The rows of a group lie close to one hidden flat surface of 12 dimensions, which passes through zero. Surfaces can cross.
(in the rows, 100 means zero)
Some rows, each with its group after it:
109 130 91 76 109 99 109 86 90 88 144 84 62 128 78 101 98 75 : nanu
86 84 86 133 87 83 96 137 115 106 109 105 82 91 86 100 92 83 : vikup
76 111 101 88 110 97 109 100 84 113 115 113 118 98 76 99 129 122 : nanu
73 90 89 108 77 96 132 68 112 109 96 137 77 106 80 102 81 88 : vikup
120 105 102 81 93 104 97 82 97 105 77 107 96 70 116 103 98 97 : depop
58 101 102 96 75 119 112 82 90 101 97 112 137 77 92 121 125 132 : Puni
93 86 79 103 137 97 118 77 108 98 72 112 115 115 73 90 80 103 : depop
82 116 121 86 90 92 90 76 86 128 127 107 65 82 99 131 109 103 : piral
109 87 120 110 67 110 104 109 108 112 86 111 112 82 85 83 91 107 : piral
147 105 101 109 98 125 120 96 54 62 104 89 111 82 94 96 121 85 : depop
86 94 96 103 132 74 97 98 93 100 99 80 31 134 100 102 100 71 : piral
115 95 94 100 104 79 107 105 114 119 55 103 89 142 84 83 66 121 : nanu
68 103 80 130 80 93 94 133 94 84 125 64 107 77 81 134 107 115 : vikup
94 103 88 98 98 117 118 88 114 74 96 114 144 120 91 91 98 107 : kilad
114 80 144 140 104 91 82 120 113 80 81 88 98 126 91 100 96 83 : piral
108 104 101 110 87 130 123 81 80 80 117 91 102 126 92 104 94 93 : kilad
100 89 128 81 107 118 101 80 102 81 58 92 111 110 105 85 108 103 : piral
62 94 72 86 71 117 117 77 93 87 66 81 86 102 122 126 98 115 : nanu
122 82 83 116 144 110 98 100 94 86 82 71 109 106 80 93 80 90 : depop
64 91 111 75 127 76 100 105 108 137 97 109 120 72 102 63 125 135 : nanu
80 85 136 118 121 106 112 70 97 53 101 57 104 101 79 103 104 89 : vikup
128 113 126 79 78 96 94 81 86 147 96 119 80 82 98 104 89 114 : Puni
86 92 78 95 98 111 115 101 137 120 101 129 128 99 65 72 72 102 : piral
90 101 94 138 84 83 82 148 127 94 124 116 96 117 70 117 93 76 : depop
116 109 118 78 136 115 98 107 80 122 148 67 88 114 77 63 109 98 : nanu
87 108 113 115 104 97 119 102 58 92 112 115 83 154 93 110 138 102 : Puni
125 91 83 122 104 111 103 100 121 53 93 84 120 117 132 99 76 75 : nanu
105 123 111 67 125 82 109 102 73 66 73 86 81 120 83 84 140 99 : kilad
88 96 79 87 135 125 96 94 99 106 121 61 114 110 90 94 88 109 : nanu
110 119 93 82 134 85 108 94 93 72 136 89 112 64 101 82 123 88 : piral
118 95 120 118 79 89 114 118 78 127 91 157 111 105 97 81 123 110 : kilad
118 121 93 65 85 94 99 118 110 69 75 117 106 82 120 77 125 89 : depop
88 87 119 96 96 100 94 90 85 151 80 137 109 71 98 104 119 127 : nanu
132 108 110 86 76 122 71 120 114 107 84 97 101 95 96 105 87 95 : vikup
89 81 102 110 87 101 115 101 98 79 71 68 70 102 99 89 92 91 : vikup
98 113 109 83 60 82 96 149 94 99 80 77 79 96 90 85 119 124 : Puni
103 113 111 89 89 139 80 99 105 76 119 63 81 110 71 122 94 71 : vikup
111 105 88 87 85 96 99 75 103 96 54 110 93 97 127 125 82 110 : piral
76 97 89 98 93 121 108 67 113 124 119 93 55 125 62 118 58 77 : vikup
85 112 81 72 103 90 99 86 92 119 92 112 89 80 106 110 109 112 : depop
90 74 71 115 110 141 97 101 126 107 110 84 120 129 102 94 62 87 : kilad
99 108 124 99 79 88 101 92 129 108 129 145 84 86 77 90 93 68 : piral
97 122 52 80 87 85 106 124 115 89 82 110 100 104 89 96 96 107 : vikup
96 88 80 112 136 86 93 98 103 126 76 131 107 116 76 111 92 101 : Puni
107 125 84 57 87 101 114 86 112 61 109 102 91 72 114 76 107 73 : nanu
95 90 121 123 99 96 96 109 113 49 115 71 117 91 123 99 112 84 : Puni
102 106 110 84 102 101 110 136 89 84 89 50 86 133 77 62 110 117 : Puni
90 111 95 98 112 100 88 91 108 98 135 102 144 73 111 121 110 117 : depop
110 92 95 138 93 104 95 137 110 65 109 63 123 112 99 105 87 100 : Puni
95 94 107 79 81 148 79 109 76 124 77 110 110 89 123 111 133 113 : kilad
71 93 110 70 113 108 102 90 95 82 55 99 128 70 102 91 138 122 : Puni
84 97 109 130 101 96 121 81 83 81 98 67 139 103 66 121 91 144 : kilad
114 114 97 86 95 80 92 85 112 133 89 72 91 110 92 119 52 142 : vikup
111 110 87 96 72 105 101 103 99 80 57 119 103 98 88 122 102 100 : depop
80 88 111 101 131 87 107 103 100 70 94 74 71 136 126 78 121 81 : Puni
92 106 77 85 103 105 87 115 105 141 129 90 95 98 90 98 86 114 : Puni
111 100 112 98 103 144 104 64 103 104 137 82 135 99 74 109 69 105 : kilad
135 138 96 76 107 90 94 101 110 83 93 106 112 125 55 105 83 103 : depop
89 92 132 123 121 101 86 96 92 82 111 111 138 89 106 121 135 100 : piral
118 118 92 92 61 102 106 118 91 111 101 147 111 95 120 99 120 104 : kilad
45 71 95 137 89 81 96 126 118 104 97 103 103 78 100 113 113 104 : nanu
100 100 126 91 115 103 75 71 91 136 111 72 86 85 117 127 87 120 : depop
101 79 127 101 104 133 82 90 109 87 88 46 78 91 90 100 81 77 : vikup
90 99 106 119 75 82 110 74 122 98 110 130 145 72 125 118 87 124 : kilad
87 106 84 113 79 126 100 76 91 105 140 116 102 87 113 143 100 85 : nanu
75 88 116 112 134 70 62 82 112 130 107 110 99 78 148 138 109 108 : Puni
74 122 49 77 118 87 112 89 120 82 114 104 122 98 74 108 91 107 : vikup
92 71 78 143 123 88 84 118 108 87 86 89 65 100 87 123 87 55 : depop
52 87 109 106 85 128 91 78 84 132 106 91 80 83 82 143 105 108 : kilad
118 77 129 108 94 93 89 130 116 127 102 123 94 82 121 52 105 81 : depop
97 97 93 90 97 127 111 91 91 59 99 87 125 74 136 86 125 90 : piral
120 108 111 72 127 121 102 96 80 102 100 115 115 85 79 73 131 92 : nanu
102 82 84 113 67 122 108 130 123 56 54 81 110 100 97 83 87 88 : vikup
69 101 86 67 113 120 107 71 94 99 84 93 81 125 116 101 110 99 : piral
99 70 109 108 147 119 105 95 114 77 92 61 127 110 89 62 89 91 : Puni
62 103 112 98 83 109 119 81 95 67 102 88 103 98 68 110 114 103 : piral
74 87 93 100 98 125 106 78 106 64 92 55 91 96 107 113 89 88 : kilad
89 84 89 102 122 115 107 86 98 121 94 114 80 150 104 92 91 88 : kilad

New rows, each followed by its group:
62 90 134 86 114 78 100 77 114 108 100 119 79 101 135 82 124 93 : depop
145 98 129 93 143 110 93 82 102 103 110 84 141 108 100 70 86 108 : kilad
60 89 83 120 109 102 81 96 129 124 141 99 93 88 79 127 76 82 : kilad
105 100 109 103 70 142 122 62 87 97 115 95 113 104 89 113 80 105 : kilad
96 83 112 131 58 129 102 138 96 111 118 104 118 99 94 90 107 106 : piral
69 91 93 65 137 112 92 69 101 80 75 98 130 49 126 99 135 102 : nanu
99 100 93 92 124 125 69 100 116 122 131 80 99 100 81 116 77 86 : vikup
129 104 102 113 96 74 96 102 124 100 97 144 89 97 95 99 83 70 : nanu
104 97 80 101 98 134 121 90 58 88 95 79 140 84 104 106 120 129 : depop
99 94 114 83 75 115 117 76 105 88 63 125 117 66 106 82 111 100 : piral
104 117 45 63 116 93 98 113 109 85 64 96 78 112 116 92 98 85 : Puni
51 86 119 94 102 109 108 76 98 120 132 107 92 92 111 95 120 101 : Puni
114 64 112 131 105 114 113 96 95 111 77 102 87 132 114 81 80 87 : Puni
84 88 62 126 132 71 93 131 133 93 119 113 137 78 98 86 98 93 : vikup
113 82 107 123 77 129 131 89 100 94 135 90 129 101 118 65 77 103 : depop
113 121 62 97 79 102 99 84 94 112 90 114 100 116 116 146 74 117 : Puni
97 108 79 95 68 125 108 90 135 69 127 95 135 80 108 103 77 91 : piral
74 97 77 113 83 101 73 119 126 99 119 78 107 89 118 136 84 105 : depop
113 90 84 100 122 116 97 71 122 106 119 95 108 95 117 97 63 83 : Puni
61 95 74 114 89 86 117 113 91 83 102 81 80 95 76 112 107 102 : vikup
94 122 86 60 96 101 120 102 117 74 109 95 95 88 55 68 101 86 : Puni
93 93 114 104 92 82 97 119 100 138 78 135 70 125 67 88 103 100 : depop
126 94 103 130 83 75 86 140 66 125 98 78 67 96 130 112 105 114 : kilad
118 105 84 99 99 92 107 117 64 123 104 114 122 56 100 89 124 131 : piral
101 92 100 95 66 118 112 76 121 91 93 101 125 88 138 95 78 111 : depop
75 122 78 74 126 79 102 117 108 81 131 72 75 128 88 86 114 91 : Puni
147 98 114 115 78 107 83 130 88 102 77 103 122 70 99 102 103 108 : Puni
112 117 125 62 109 109 108 73 85 70 79 106 123 80 107 85 133 106 : piral
98 119 129 85 103 100 99 110 83 95 116 73 123 98 67 95 124 132 : Puni
117 93 121 146 108 104 105 90 81 98 137 118 113 119 101 121 103 86 : Puni
146 103 142 133 107 77 91 84 89 91 86 109 105 117 98 124 83 104 : Puni
120 119 81 90 108 64 100 117 103 87 92 58 90 111 118 95 82 124 : vikup
98 72 93 104 116 129 106 100 107 84 56 95 149 80 76 76 99 104 : Puni
110 115 85 88 93 99 94 140 73 103 78 79 90 107 76 98 120 122 : kilad
120 115 77 84 83 97 102 107 118 97 83 142 132 72 92 95 91 99 : depop
115 87 101 89 99 113 91 103 116 127 81 135 90 108 136 74 93 80 : piral
72 106 77 88 124 76 106 102 102 82 89 109 68 129 113 100 119 82 : Puni
71 84 78 133 93 93 100 124 100 110 134 75 56 100 86 111 90 78 : vikup
92 94 124 110 110 84 75 116 86 98 68 67 113 107 135 124 123 139 : Puni
112 104 93 108 77 122 115 103 77 89 82 122 102 122 86 105 107 93 : nanu
96 109 98 97 104 97 111 96 63 106 88 80 91 130 84 117 109 131 : kilad
118 89 101 108 50 141 105 109 95 127 111 96 113 73 104 91 82 110 : Puni
82 68 108 128 123 81 79 152 109 127 77 87 97 78 57 85 106 109 : kilad
106 114 56 111 106 95 105 92 109 75 96 98 115 132 92 132 75 101 : Puni
107 100 131 67 104 97 93 83 103 79 95 77 79 71 153 81 117 83 : Puni
88 96 116 65 131 89 87 95 81 116 74 105 92 73 127 87 145 111 : depop
95 112 103 116 84 60 111 93 122 102 123 130 74 105 74 106 80 85 : vikup
109 109 97 121 40 109 106 121 80 115 121 107 71 118 112 124 97 102 : vikup
80 120 65 86 71 82 96 107 123 112 104 126 92 86 105 126 92 105 : kilad
95 101 126 98 63 110 119 85 82 116 122 103 70 110 116 96 104 101 : Puni
108 109 75 95 105 76 108 140 99 60 82 94 97 102 117 72 124 88 : vikup
63 120 79 91 57 87 103 102 130 110 113 143 114 92 99 124 101 115 : depop
104 116 127 79 96 89 83 75 98 93 71 109 83 97 103 130 107 101 : depop
103 102 118 84 80 117 115 97 89 77 68 96 119 78 76 84 117 108 : kilad
87 124 108 90 70 100 109 107 87 99 131 113 113 105 98 104 124 117 : depop
115 103 81 104 72 117 97 137 78 111 83 105 108 99 99 103 114 114 : Puni
67 98 105 87 134 85 87 100 104 87 102 71 98 111 127 104 123 110 : Puni
125 99 122 100 98 73 95 103 76 102 99 88 50 69 121 96 115 82 : piral
124 100 125 112 87 77 89 104 119 85 84 103 109 65 93 106 88 97 : Puni
80 89 106 81 108 87 96 97 117 114 108 80 84 70 125 76 101 105 : nanu
116 98 138 100 103 102 78 115 90 113 56 101 103 116 83 107 111 118 : depop
73 73 78 122 74 110 112 99 107 101 96 79 105 63 115 107 82 108 : vikup
91 110 87 103 111 80 84 135 120 94 77 115 102 137 56 108 100 100 : depop
81 112 78 52 113 94 95 95 85 107 74 112 113 55 135 97 144 122 : depop
91 98 124 102 125 108 90 113 74 107 128 62 109 110 107 95 129 121 : depop
101 90 78 99 89 122 101 113 105 128 99 76 120 102 105 90 76 131 : depop
72 100 98 92 79 78 100 125 121 122 117 101 66 90 83 81 100 97 : Puni
106 117 128 111 90 86 74 99 98 84 112 108 83 90 96 143 115 78 : depop
76 95 93 108 118 97 92 95 142 91 124 136 147 90 93 101 97 89 : kilad
61 93 47 101 69 138 118 97 120 76 97 103 140 77 104 112 91 104 : Puni
84 94 94 97 88 98 96 102 119 93 98 122 133 67 133 96 112 103 : depop
116 72 123 130 108 92 117 97 99 89 70 106 81 130 92 78 85 80 : Puni
113 107 78 90 115 105 79 131 85 122 73 91 122 102 89 112 108 134 : Puni
77 82 72 101 95 132 108 88 140 68 117 103 144 75 122 85 84 76 : piral
87 92 127 92 100 133 92 91 88 103 91 79 132 108 97 105 116 129 : piral
134 122 91 72 74 110 95 107 104 133 114 134 90 94 92 85 86 93 : kilad
88 97 55 94 113 142 112 90 100 108 151 99 117 109 101 98 90 85 : Puni
89 103 99 110 101 63 112 116 124 31 77 74 112 78 77 91 106 95 : vikup
90 110 114 74 80 103 106 101 136 71 88 79 107 140 124 72 88 111 : depop
98 94 43 94 99 101 96 132 116 104 84 76 116 86 124 90 82 117 : vikup
109 104 82 115 89 96 85 98 120 115 145 92 81 77 99 126 61 80 : depop
87 84 103 100 115 120 86 121 92 115 98 73 128 82 80 92 111 120 : nanu
105 131 94 70 66 89 107 86 107 100 94 94 114 57 59 116 82 135 : kilad
94 112 115 123 123 57 126 60 93 106 141 110 125 130 105 118 90 136 : vikup
127 102 79 96 94 84 101 121 87 138 93 103 72 95 108 84 88 108 : piral
